The rows come from 5 hidden closed curves, with some noise, and rows from the same curve form a group. Each curve winds through 8 dimensions. The rows are also pushed far along 5 directions, which tell nothing about the answers.
Known rows, each followed by its group:
[ 19   7  -4  15  -3   3  15  10  18 -21  -4  -8  27  -7 -27   0  14   3
  32  -8  -3  30 -21   4  13 -16  30] => lapen
[-25  -5  -1  18   0   7  14  12 -28 -20  -6 -12  13  -4   5   2   2 -11
 -17 -16 -31   8 -22 -20   1 -11  -5] => sopu
[-25   8  29  -1   4  10  -5 -12  20  23  20  -1 -12   4  -1   6 -11  -7
 -14 -21  10   2  -4  14   2 -14 -18] => daba
[ -8  18   2  13  10 -17  -5  -9  -9  12  -1  13  11  25   3   8   0  -3
 -27  -6 -11   0   9  -2 -11  -1 -11] => lapen
[ 25  21 -10 -11   4  -6  11  -7  26  -2   2  -8   2 -11 -11  -5  -2  -3
  47   0  24   5   3  25  25  -8  28] => daba
[  1 -20  14  -7  -2  14 -11 -15   9   5  -7 -12  -8   6  -4  -1  -3  -7
  11  -4  19  -1 -25  27  -8 -21  -6] => fab
[  0 -16  16 -18  18   2   5  -1  19  25  12 -28 -27 -30  17 -15 -23  -9
   8 -13  16 -24  -3  -3  -3   6 -21] => daba
[  1  -1   5  -9 -25   5 -23 -13 -14  -7  -5  27  11  34  -7   8  10   9
   0  13   4  11   9  13  -8   2   5] => daba
[ 22  -9  25   7  -4  -6   4 -10  26  27  -1  -1  -9  -6 -24   4  -2  14
  14  -6  34 -11   5  24  -7 -21  -6] => sopu
[ -9  17 -19   0  20 -10  -4  15  -3 -16   2  -4  -3  10  -1   2  -4 -11
   5  -2 -11  -5  13  -1  15  19   9] => fab
[ -9   6  21  -6   8 -18   8  -9 -22  27  11  11 -18   0  23   5 -20   3
 -25   4   6 -22  24  -9  -4   5 -28] => sopu
[  0   9  -2   2   9  -8  -7  18 -20   1   7  20  -4   8   0  12  -2  10
 -10  19 -12  -5  37 -19  -8  31   0] => sopu
[  2  19   0  -4   6 -11  -4 -13  -3   7   4  23  -3  21   0  21  -3  10
 -13  14   7  16  18  12   5   8  -1] => fab
[-21  16  17  11   2  -6  -2 -10  12  13   8  -2  -2  16   1   0  -1 -13
 -13 -26   8  -6  -4  16  10 -21 -14] => sopu
[ 24 -28 -13  -2  -9  -3  13  11   7 -13  -9 -15   7 -27 -10 -20   1   9
  18   4  -7  -7  -7 -22  -3  10  14] => lapen
[-13  17   2  11  -3  10   2 -14  14  -7   3   6  17  18 -12   6   5 -10
  -5 -15  -4  26 -28  17   6 -28   5] => gop
[ -9  -7   5  -4   2  -1   5  -4  12   9   0 -15 -14 -14   3  -1  -8   6
  -6 -18   6  -7  -2  -3   6   6 -13] => lapen
[ -9   1   3 -12  16   0   9   5  -9   1   2 -25 -15 -20  21 -10 -15 -19
  14 -11   2 -18 -11  -1  11  -6 -11] => lapen
[ 17  33 -11   7  14 -23   0 -13  26  11   3  13   8  23 -12  11   3   5
   1  -4  16  12  17  20  10   4   9] => sopu
[ 20 -14  -5 -21 -11  -6  -7 -11  17   2  -7   4 -15   2 -13   4  -5  26
  13   5  25  -2  14  11   4  21  -1] => gop
[ 28   5  -5  -5  -7  -9   0   1   6   0  -3  20  12   2  -5   5  11  23
   5  19   4  18  14 -10  -3  15  10] => gop
[ 17  -1  -2   3 -14  -2   3   3   0 -11 -10   3   6   0 -11  -8   9   5
  23   5  12  -8  -5   9   6 -15  12] => fab
[ -4 -23  -2 -10 -14  16 -14   0 -14 -12 -10  -2  -6   2   2  -3   5  -3
   4  10   2  -5 -15   9  -7  -8  -3] => fab
[-11  -8  27   7 -23   7 -14 -21   8   7  -3  23  10  21 -32  12   4  16
  -8   0   0  14 -11  22 -10 -25   0] => daba
[-14 -12   7 -15  20 -14  -3  -2 -10  15   9  -5 -30   2  16   0 -29  -2
 -23  -2   2 -29  17 -11  -4  26 -31] => fab
[-16  19   2   2  -2  11  -3  -8  -4  -2  11  22   1  20   9   5  -2  -2
 -20   6  -1   9  -5  -1  -2  -5  -8] => fab
[-18  -2  14  -3 -14  17  -4   5   9  -1   7  -8  -8 -14   4  -9   7  -7
   5 -13   5  -5 -16   6   9 -21  -7] => gop
[  5   5 -21  -5  12   1  -4  18  -8  -9  -1  -4   0 -12   7  -1   4  -6
   6  12 -15   0   6 -13  -3  16   6] => lapen
[-20 -22  10  -9 -18   3 -12  -9 -34 -14 -10  11   8  18   5  -4  -7   5
 -15   5 -24  -4  -9 -15 -10   5  -8] => daba
[ 17  22 -17  14   3 -20   4   2   6 -16  -9   7  28  22 -21   0  10   3
  16  -4  -7  13   6   2   9   4  26] => lapen
[ 10 -12   4 -16  12  -8  -5  10 -18  -6   2   1  -2   4  15  -2 -10   5
   7  19  -6   1  15 -21  -1  36   1] => fab
[ -8  -5  10 -13  14   1   3 -15 -10  13   5  -1 -13   5  28  -5 -22  -7
 -17   3   6 -12 -10  -7  -9   4 -25] => fab
[-13  21  -7   7   8   5  -9   0 -10  -1   1  14   5  12  10  15  11  -9
 -19   9 -12  17  -2   6  -3  -7  -1] => fab
[ -6  20  -3  15 -11  -9  -8  14 -10 -10   5  24  12  19 -17   9  16   3
  -7   4 -11   5  25   2   7   0  12] => sopu
[ 26 -28   4 -20 -11 -12  -5  -3  -9   6 -10  10  -2   1  17  -5  -3  31
 -11  19   5  -1  11 -32 -18  38 -18] => gop
[ 24  -4 -10 -10  23 -10   5  14 -12  10  -6  -7 -18 -21  10   4 -11  12
  16  22   7 -21  30 -14 -12  34   0] => sopu
[-15   2  13   6 -19   8  -9 -18  -5   4  -3  20  11  22  -3  16   9  11
 -27  -4  -3  22  -9   6  -8 -11 -10] => lapen
[ 19 -35  15 -19 -16  23   1 -19  12  -3  -7 -15  -8 -10 -10 -13  -7  -4
  38   7  31  -1 -35  30  -1 -31   7] => fab
[-13   0  26 -11  -9   6 -15 -28   5  30   1  25 -12   7   1  19  -5  23
 -22  13   7   8   5  14 -13  -5 -18] => daba
[  3  -6  13  12 -31   5  -9  -1   0 -13   2  11  23  25 -30  -1  18  -4
   9 -13   6  13  -8  18  -1 -28  11] => daba
[ 14   5  12  -7   6 -13   9 -21  14  31   3  -1  -9  -9   8  -5 -13   1
   3   0  23 -17   4  11  -4 -12 -10] => lapen
[ 10  38 -16  11  15 -10  13   5  39  -5  -2 -15   8 -10 -15   6  10   4
  30 -22  11  18   4  16  33   3  26] => lapen
[  0  38   8  13  24 -12   4   6  15  11   2  -4   5   6  10   7   7  -3
   9 -13   8   8   7   7  16   1   4] => fab
[ 14  15 -12  15  -9  -4   5  -1  19 -14  -3  12  20   9 -42  14  14  10
  14  -2   1  26   0  20  11 -15  27] => lapen
[  1 -22  30 -13  -3 -11   1 -12 -18  15   0   5 -14   8   4   6 -21  14
 -11  -1  13 -10   5  -3 -10   3 -28] => lapen
[ -2  -8 -18   2  13   0  19  11  -2 -22  -4 -25   9 -19   1 -13  -8 -14
  10 -12 -23   3 -26 -19  10   0   8] => gop
[ -4   8  13 -18   9  -6   0 -19   4  34  18   6 -23  -6  19   3 -19  -7
 -15   2  19 -15  14  12  -5  -6 -23] => daba
[-19  -9 -14   3 -20   2  14  13 -27 -38  -4  -6  15 -14  -9 -10   2 -12
   5  -6 -34   4 -19 -14  20 -16  15] => daba
[  6  23   2   4  10  -3  -5   1  21  16   6  12 -10   6   0   5   3   9
  -2   4  18  -6  16   7  -1   5  -6] => fab
[ -7   7 -21   2  -8   1   2  10 -18 -29  -5  -1  10   1 -12  -1   7 -14
  11   0 -19   2  -8   5  13 -13  16] => lapen
[-16  14   5   8  -8   1  11  10  -2  -9  10  -7   5 -16  -7  -8   4 -17
  14 -14 -10  -4  -7   6  22 -29  11] => daba
[ -2 -13  17 -17 -12   9 -16 -18  -4  19   3  13 -16  12  14   4  -5   7
 -14  11  20  -6   5   8 -15   2 -21] => sopu
[-13 -24  25  -3 -30   5   3 -11 -23  -6   3  16   6  11  -6  -1  -7  10
 -15   0  -6   2  -8  -9  -4 -13 -12] => lapen
[ 13 -21  -6 -17   1  -7   1  -2   3  -1 -11 -15 -12 -22  -7 -14 -12   5
  26   5   3 -24  -1   3   2   5   6] => daba
[-16   4   3  -1  26  -6  -4   5  -5  16   8   1 -14   1  10  13 -15   1
 -29  -1 -16  -3  16 -17 -12  27 -21] => gop
[  9 -14  11  -8  17  -1   4   3  15  23   7 -21 -23 -24   7 -12 -16  -8
   9  -4  17 -29   2   2  -9  -1 -15] => sopu
[  5  -6  29  -6  -3   6  -4 -11  22  22   2  -9  -7  -3   5  -7  -3   6
  13 -12  26  -7  -6   9  -5  -7  -9] => lapen
[-16  16  -9   7  18 -14  21   8  11  -4  11 -27  -1 -18  14 -19  -9 -30
  -1 -29 -10 -13 -15  -6  27 -15  -3] => sopu
[ 14 -12   5 -19   1  -5   8   5  -1   7   9   1 -12 -21  11 -10 -14  10
   7  15   4 -10  12 -20   1  20  -6] => gop
[-27  -3   3  12  -2   9   1   7 -24 -13  -4  -4   8   6  13   4   4  -6
 -25 -12 -25  10 -15 -19  -4   0 -11] => sopu
[-28   0   8   7  11   4   9  19 -14   1   0 -26  -9 -29  21  -7   0 -15
  -5 -18 -20 -15 -11 -17   7  -7 -14] => gop
[ -3 -42   4 -14 -10  18  -8   5 -22 -10  -5 -13   2 -10  16 -19  -4 -10
  -4   6 -17  -7 -25 -24 -24   3 -12] => daba
[ -5  20  -2  18  15  -1  16   4  30  -4   1 -23   9 -12 -18   1   3 -10
  16 -31  -1  13 -21  13  20 -21  12] => gop
[-14  23  24  -2  13  -2   6  -7  18  31  23   5 -16 -10  12   6 -11  -3
 -14  -8  11  -3   8   5   7 -10 -19] => gop
[ 13  -8 -17   0 -14   9   0   9 -23 -44 -17   7  31  20   4 -12  13   3
  17  15 -18  20 -21 -22  -1  11  22] => fab
[-20  -3   3  11   0  26  -2  10  -3 -15   5 -15  10  -3   0 -10   6 -28
   5 -12 -15   5 -33   3  -3 -28   5] => sopu
[ -9   0  -8   4  18   5  15  15 -20   0   5 -13  -7 -29  21  -3  -7 -16
 -11   5 -22  -8  -7 -21  -5  -3  -8] => sopu
[  1  -2 -35   7  -6  -2   1  34 -13 -40  -3  -4  13  -9 -14 -10  15  -8
  13   7 -30   0   6 -18  13  12  27] => sopu
[ -7 -18   2 -16   3  -5   3  15 -25   4  -4 -16 -19 -29  31 -14  -9  -1
  -2   4 -10 -30   5 -27  -3  16 -20] => gop
[ 21  -6   0 -14  16 -20  -1   3 -10  13  -2   0 -13  -7   6  -4 -16   7
  14  17   6 -25  27  -9  -8  25  -3] => gop
[-11  14 -12   2  15  -8  -4  15  -1   8  11   4  -8 -10   3   6   1  -5
 -18   4 -19  -5  21 -11  -2  13  -5] => daba
[-19   6  18  11  -3   0   9  -3  -3   1   8   9   2   9  -2   7  -5   4
 -21 -10  -5   9  -6  -5   7 -11 -13] => fab
[ 28 -11 -19 -21  12  -4   3   4  23  -3  -5 -22 -11 -21   3 -18  -8   2
  29   2  15 -12  -4  -4   4  20   5] => gop
[ 30 -12   8  -9 -14 -10  13  -1   7   0 -14 -11  -3 -23  -7  -8   2  21
  40   2  24  -7   2   6  14  -2  11] => gop
[-22 -13   6  -4  -8   6   7   3  -2  -6  11 -16 -10 -14  -6 -10 -11 -17
  -1 -21  -5 -12 -12   2  12 -17  -8] => daba

New rows, each followed by its group:
[ -7  20  -1  18  10   5  -8   3  27   8   4  -3   3   7 -15   9  14  -9
  -4 -15   4   9  -3  20  -1 -15   3] => sopu
[-14 -15   6 -17   7  -9   4   2 -26   9   5  -6 -29 -13  29 -11 -24  -7
 -16   4   0 -39   9 -17   0  10 -30] => fab
[-22   6  13   7 -22  25  -8   5  12 -10   5  -3   6  -4  -6  -5  18 -10
   8 -17   1   9 -24  14  12 -33   4] => gop
[-32  -8   5   0 -13  25   0  -5 -13 -14  -6  -6   8 -16   7  -2   6  -8
  -5  -2 -28  14 -40  -2   2 -29   2] => daba
[ -3 -29  12 -11 -12   7   5 -10  11   8  -6 -19 -17 -20   2  -6  -8  11
   0 -15  14 -10 -13   0  -1  -1 -16] => lapen
[-25  -6  20   1  -4  -5  -2   1 -45  -5   4  14   6  20  14   7 -10  -3
 -32  -1 -24   1  -1 -21  -9   0 -24] => lapen
[ -8  19 -13  11  26 -19  19  16   4  -3   8 -12   5 -22  -3  -3 -10  -8
  -1 -10 -29  -2   5 -20  15   7   7] => daba
[ -8  10  16   9  16   1  19   8  -8   7   0 -25  -2 -22  20 -11  -7 -19
  16 -17   2 -17 -14  -3   8 -21  -5] => sopu
[  4 -25  15 -22   7   3   2  -5  -7  18   9 -10 -26 -22  12  -8 -20  -9
   8  15  14 -21  -2   9  -5  -9 -14] => fab
[ 19 -27  31  -7 -26   6  -6 -13  15  -1  -4   6  -2  13 -29  -3  -1  19
  30   1  35  -1  -7  25   2 -16   6] => fab
[ 19 -27  16  -8 -27   0   2  -4 -10  -5  -4  21   1   5 -12   2   1  30
   1  20  11   7   5  -9  -6   6  -2] => fab
[ -1   5  -8  -1  12  -1   7  18  -4  -1   9  -2 -11 -17   1   3  -6   0
   1   7  -8  -7  18 -13   4  17   2] => sopu
[-22  -9  17  19  -6  -1   3  -2 -30   2   0  13   7  15  -3  12  -3   1
 -38  -6 -21   4  -4 -12 -16 -11 -20] => sopu
[-16  14   3   0   7   1  -1  -9  -4  -1   5   4  -3  15  -9  15  -9  -9
  -8 -10  -1  10  -7  19   6 -16  -7] => lapen
[-13   5  13   6   5  -9 -10   2   3  24   8  11  -8   2  -2  13   1   8
 -31  -4  -7  -5  21  -5 -12   6 -20] => daba
[ 18  -4  11 -10  -2   4   8 -16  37  12   0 -13  -6 -12  -5  -5  -6  14
  26 -11  31   6  -8  12   9   2   6] => lapen
[ 30 -23 -16 -12   6 -16   4   4 -10  -1 -19 -14  -3 -17   9 -12  -4   8
  14  11   1 -18   3 -16 -13  20  -2] => lapen
[  3 -13   5   1  -1   2   3   7  -5  -7   0  -4  13  -1   5 -10  -1   2
  -2  -1 -15   6 -10 -26  -8  12   0] => lapen
[-22   1   3  -4   5   2 -10   2  -7  18  13  10 -16  -8   8   8  -4  -4
 -33   5 -14  -8  12  -6 -12   1 -21] => daba
[  6   3   7  -5  21  -7   6 -12  -2  20   1  -4  -8   3  18   3 -17  -1
  -9   2   9  -5   2  -4 -11   9 -15] => sopu
[-12   3  17   1  10   7   0 -13   1  25   0  -9 -26  -5   2  14 -12  -5
  -4 -11  21 -19   1  27  -6 -18 -19] => sopu
[  0 -13  10 -15  14 -11   2  -4  -2  13  -3 -19 -22 -10  11  -7 -23   1
   8  -8  12 -28   7  -2   0  14 -16] => gop
[-10 -12  18  10 -21   9  -3 -19   6   8   2  15   4  10 -25  14   3   9
 -23  -7   3  14 -16  18 -12 -33 -11] => lapen
[-22  36  10  20   8 -12 -11   0   2  15  11  20   3  25 -15  20   6  -8
 -21 -13  -4   0  18  22   2 -21  -7] => lapen
[  2  -4 -19   7 -16   7   9  10  -2 -34   2   4  22   0 -18  -7  11  -6
   7   3 -19  23 -17  -7  14 -11  24] => sopu
[ -2   0  -7   0 -14  -8   8  13 -28 -28   4  15  19   6  -4  -5   0   4
   0  10 -26   8   9 -27  11  14  14] => lapen
[ 29 -20   8 -13  -1 -10   4   3  22   4  -7 -17 -12 -11  -8 -10  -7  20
  32  -5  30 -12  12  -1   7  24   3] => sopu
[ -5  11  10  -6  -7 -17  -4 -10 -17  13   3  23  -1  16  17   3  -3   8
 -23   5   1  -7  16  -8  -2   4 -19] => gop
[ -1  10 -25  -7  -8  -1 -13  -1 -19 -22   0  33  17  22 -12  12   4   8
 -10  29 -28  23  13  -8  -3  20  20] => daba
[ 23 -36   2 -15 -22  17  -9   6   0 -13 -10   2  -4  -6  -4 -14   5  17
  18  21  13  -7  -8 -10 -15  11   2] => fab
[ 26   4 -23 -12   8 -24  15  10   8  -6  -8 -16  -7 -25  -2  -5  -2  11
  29  -1   7  -9  21  -6  21  26  14] => daba
[ 17 -34  18  -2 -25  18  -8   0   9  -8 -17  -6   3  -7 -28   4  13  26
  28   2  14  13 -14  11  -9  -5  11] => gop
[ 15  -3  14   7  -6   1  -4   5   8  -7 -12  -8  13   3 -14   2  17   7
  29  -3  12  15  -9  17   7 -13  17] => fab
[ 27  -8  -8  -6  12 -16  17  17   4 -20  -1 -14   5 -11 -12 -15 -11   3
  38   5   1  -5   5 -14  18  19  22] => fab
[ -1 -18   0  -4 -16  -5   3  -3 -31  -8  -8  10   1   5   8   3  -1  10
 -16  10  -9  -1   4 -15  -7   6  -9] => sopu
[ -7 -21  -4  -9 -19   6  -2  -1 -24 -23  -4   9   3   6 -13   3  -6   8
  -2  10 -15   7  -3  -6   0   6   5] => gop
[ 12   6  -4 -12  18   2  19   0   6   0   2 -24 -11 -23  15  -9 -15  -9
  32  -3  14  -8  -7   1  15   4   8] => sopu
[ 11  19  -5   6  -6 -16  12   7   0 -21   3  13  20  11 -21   1   2  10
  19   0  -6  15  15  -6  23   8  26] => lapen
[  6   2   5  -3   1 -16  13   5 -13   1  -5  -4  -3 -16   8  -1  -4  10
   9   1  -1  -9  11 -12  10   7  -1] => gop
[  8  -1  -3   9 -21  -4 -10   9  -8 -22   1  24  32  30 -11  -3  20   8
  -7  10 -17  24   3 -17  -2   9  15] => sopu
[ 12 -20  12 -12 -15  12  -5 -23  16   8 -16  -2  -1 -10  -8   4   2  21
  14   6  15  12 -21  16  -8 -11   2] => daba
[ 33 -28   3 -15 -22  -5   8 -12  22  -1  -2  -2  -3 -10 -19 -13  -3  17
  22   5  28   0  -4   9   6  -4   8] => sopu
[ 27 -14  13  -8  -3  -4  -1  -2   5   4 -13  -5  -2  -1   6  -5   3  19
  23   8  23  -2   1  -1  -3  12   0] => fab
[-24  27  13   6  15  12   3   3  19  16  17 -10 -13 -17   5   9   0 -16
  -3 -20   5   4  -8  18  13 -26  -9] => lapen
[-10  -4 -10   5  14  13   6  20  -4 -15   4 -25   3 -18   8 -18  -3 -29
  13  -8 -18  -9 -21 -11   1  -9   6] => sopu
[ -8  14   2   9  11   6   3   1   5   4  -4 -15  12 -12  12  -4   9 -15
   5 -12 -11   7 -23   3   0 -21   2] => daba
[ 21  -8   1   4 -29   9   3 -11  11 -18 -10   5  27   9 -26 -12  12   3
  34   2  10  13 -23  18   3 -29  30] => lapen
[ 25 -31  -5 -16 -20   6  -5 -14   3 -15 -12   4  -1   9 -31   4  -5  17
  22  12  18  10  -8  17  -6   1  10] => lapen
[ -5  17   9  13  -4   4   0  -1  16  13  13   7   8   0 -12  10  12  -6
 -10 -10   3  17  -2  16   0 -27   0] => daba
[-13   3  21   2   6  13 -12 -16  24  24   7   1 -11   8  -8  15  -3   3
 -14 -12  15   9  -8  21 -10 -12 -16] => gop
[ -8  11   7  -2   7  -2   5  -1  13  26  13  -4 -15 -24  15  -5  -5  -5
  -9  -3   5 -17   9  -2   1  -6 -12] => lapen
[-12  13   7   0  16  -6   0   2   6  24  11  -9 -11 -12  31  -8  -1 -16
 -20  -9   1 -15   1  -6  -1  -5 -23] => sopu
[-20  28  15   9  14 -16   3   8 -21  10  11  11   5  12  17   7  -4  -7
 -21  -7 -17  -3  17 -15   4   4 -14] => lapen
[-14 -23  26 -19  11   4  -4  -1 -20  18   8  -7 -22  -7  37  -6 -21  -3
 -19   7   1 -16  -1 -20 -11  16 -34] => fab
[ -9 -15  -7 -13  -9  -2 -13  -1 -21  -8  -2  10  -3  14  11  -9  -7   3
 -15   9 -13 -14  12 -21 -11  28  -8] => lapen
[ -7 -26  -3  -4   1  -6  12   1 -23  -7  -1 -18   3  -8  13 -15 -14 -17
 -13 -12 -17 -13 -18 -20  -7  -4 -16] => daba
[ 17   2  -1  -7  17  -9  16   5   2   8   4 -15  -6 -24   5 -11 -12 -12
  23   2   6 -15  -3   1   4 -11   2] => lapen
[  5   7 -14   0   2 -14   5   1  -7  -7   0  10   1   3 -17  10  -4   3
  -3   6  -7   3  12   6   5  -1   5] => lapen
[  2 -17 -12  -2 -20   6   3   1 -17 -25  -9   1   7  -3 -20   0   4  -3
  10   5  -9   4 -16   8   3 -20  10] => lapen
[-18   8  11  13   1   3   9   6   7   1  11 -11  10  -9  12 -12   7 -20
 -12 -21 -11   3 -22  -7  10 -25  -7] => sopu
[-23   5  10   2   8   8 -14  -1 -27  11   6  12  -1  10  23   8   2 -19
 -30  13 -17   1  -6   2 -16 -17 -17] => fab
[ 13 -31   2 -17 -12   3   3  -6 -24  -8  -4   9   8   2  10  -5 -10  12
  -8  22 -10   9  -8 -26 -17  16  -6] => lapen
[-33  24  12   8  10   9 -14  -8   6  16   8   3 -12  13   7  15   3 -16
 -20 -13   6  -1  -4  29   3 -24 -16] => fab
[ 23 -31   6 -24 -31   8 -13 -29   1   1 -11  25  -1  13 -22   8  -4  30
   8  28  17  14  -2  16 -16   2   6] => daba
[ 21  22   2  11   0   2  -2  -1  14   8   1  19   8   7 -21  20  14  15
  14  14  15  21  15  20  -3  -6  19] => sopu
[-22   2   1   0 -11  -5   2  11 -35 -13   9  14   8  -1   6  -4  -2  -9
 -15   7 -32  -6   7 -21   5  -4  -1] => daba
[-13 -19  32  12 -29  10 -15 -13   3   7  -8  13  10  16 -23  11  13  18
 -17 -11  -1  13 -14  11 -15 -24 -11] => daba
[ 13  20 -18   0  25 -26  10  17   1  12  14   4  -3 -13   5   4  -6   0
 -12   7 -13  -4  34 -22   2  28  -2] => daba
